The rows are grouped in 2 ways, from coarse to fine. Each group lies inside one group of the grouping before and may be the whole of it. The rows also spread widely along 4 directions, which tell nothing about the answers.
In the rows, 128 means zero.
Some rows, each with its group in each grouping after it:
[149 130  75 172  56 127 107 113 150 116 162  96  74 113 180  83 167 150
 181 139 184 124] | Q_726 muzaz
[148  99  71 193 103 123 139 128 151 145 167 118  87 108 164  98 130 125
 176 146 154 170] | Q_572 gozip
[130  93  77 192 114 137 131 143 171 128 158 112 110  97 176 109 138 124
 180 170 113 147] | Q_572 nubel
[140 109  78 173  88 113 110 130 166  99 165 120  96 106 166 118 132 138
 175 172 145 125] | Q_726 tikod
[109 107 100 147 102 107 113 143 174 141 154  95 121  79 178 153 141 142
 163 159  93 125] | Q_885 feruz
[128  89 119 197 140 117  91 139 162  99 161 109 160  91 165 139  85 124
 132 168  57 126] | Q_660 rogo
[103 138  84 195  67 136 111 134 143  91 154  78 112 138 208  88 136 122
 159 116 169 138] | Q_885 Levad
[152 102  80 195 110 116 116 135 148 135 176 127  97 111 162 105 117 111
 150 129 115 122] | Q_983 rame
[141 111  95 172  86 124 103 135 173 139 170 128  94  98 160 118 156 126
 151 153 119 116] | Q_983 tazan
[136  73 120 174 135 121 110 137 192 131 185 139 100  74 139 139 114 138
 141 156  52 108] | Q_983 vam
[144 109  81 171 139 109 111 131 167 113 171 111 112  96 154 118 111 140
 146 127 126 144] | Q_726 geg
[119 115  93 176 122 118 103 133 155 113 155 115 133 101 170 136 122  93
 152 169  96 134] | Q_660 Guve
[151 106  77 152  92 106 117 125 176 111 169 127  77  93 142 112 133 145
 175 130 148 118] | Q_726 pasa
[129 118 102 199 118 141 109 126 153 113 168 107 117 119 191 121 105 107
 148 138 139 123] | Q_983 bavab
[150 137  77 153 140 100 118 136 138 132 161 111 116 101 162 105 105  55
 162 150 122 163] | Q_660 Guve
[173 115  61 136 105  92 135 124 167 127 176 124  85  97 139 113 127 101
 173 152 149 150] | Q_726 tikod
[114 127  72 179  92 120 108 112 124 115 165  88 116 113 189  83 122 115
 174  97 140 153] | Q_885 feruz
[152 112  97 185 135 114 118 113 164 136 185 134  86  95 125 112 101 111
 145 125 113 132] | Q_983 bavab
[170 115  76 165 117 114 108 126 161 140 187 137  90  92 126  85 126 102
 140 116 118 142] | Q_983 tazan
[141 118  82 167 148 130 106 153 158  98 157 106 155 114 225 109  75  92
 143 121 172 137] | Q_726 pasa
[141  90  92 201 125 127 106 147 165 127 171 128 120 106 171 138 108 120
 133 142  88 114] | Q_983 rame

New rows, each followed by its group in each grouping:
[140  94  93 181  84 123 121 146 172 135 162 121  99 103 170 144 148 134
 159 164 108 103] | Q_983 rame
[ 97 119  84 190  60 121 105 118 136 106 156  93 107 116 196 105 149 141
 180 127 137 128] | Q_885 feruz
[151 128  71 177 127 113 115 123 156 112 160 107 110 114 168  93 107 135
 160 120 156 155] | Q_726 geg
[121  91  83 215 125 142 117 143 159 122 164 102 129 125 210 126 106 126
 154 158 137 156] | Q_572 gozip
[154 110  97 176  89  93 125 113 146 116 161 115  91  91 118  89 126 116
 179 146 108 141] | Q_660 rogo
[143 105  88 179 100 117 115 125 157 129 176 122  81 100 164  89 130 113
 165 133 118 128] | Q_983 vam
[147 130  73 163 140 118 119 141 158 121 159  99 130 118 190 109 110 121
 158 134 159 151] | Q_726 geg
[153 109  49 182  96 117 144 129 160 142 159 113  71  94 151  76 153 109
 204 152 143 165] | Q_572 nubel
[159 130  83 136 146  93 125 138 164 139 162 122 118  85 136 118 104  63
 158 155  97 161] | Q_660 Guve
[129 110  79 198 156 131  88 137 148  85 168 109 161 127 211 118  70 112
 131 141 132 135] | Q_726 tikod
[148 104  75 192 112 124 119 138 151 139 169 125 109 106 169 110 119 103
 152 137 121 124] | Q_983 rame
[134 115 118 165  74 111 127 142 159 112 140  91 123  97 181 138 148 127
 187 201 112 127] | Q_660 rogo
[131 105  86 161  87 128 144 164 194 143 140  99  94  94 191 141 172 125
 201 209 130 137] | Q_572 nubel
[143 137  87 182 103 134 100 142 144 122 171 110 129 121 209  97 127  89
 143 137 148 134] | Q_983 tazan
[144  97  65 205 132 129 127 128 161 130 167 122  86  93 141  79 117 121
 174 138 111 165] | Q_572 nubel
[124 103  92 192 136 120  95 127 155 101 158 121 136  91 151 128 101 107
 135 149  72 130] | Q_660 Guve
[139 108 100 191 118 119 116 114 158 130 181 125  91  96 142 125 109 116
 143 127 115 126] | Q_983 bavab
[136 113  82 184 118 119 107 131 158  95 163 115 125 116 188 123 105 125
 157 156 139 131] | Q_726 tikod
[126  84  68 218  90 138 118 131 164 116 161 124  80  95 157  90 145 152
 183 146 118 140] | Q_572 nubel
[164 110  68 155 100  95 120 120 165 122 170 126  91  96 137 109 124 119
 173 152 140 143] | Q_726 tikod
[153 140  77 165  88 126 110 128 160 124 157  89 106 117 201  93 149 122
 173 147 190 136] | Q_726 muzaz
[146 105  96 164 131 123  95 129 183 125 170 114 114  82 164 126 123 149
 139 150 110 120] | Q_726 muzaz
[132 105 114 191 158 131 104 131 168 127 178 123 129 101 166 131  81 103
 124 131  98 126] | Q_983 bavab
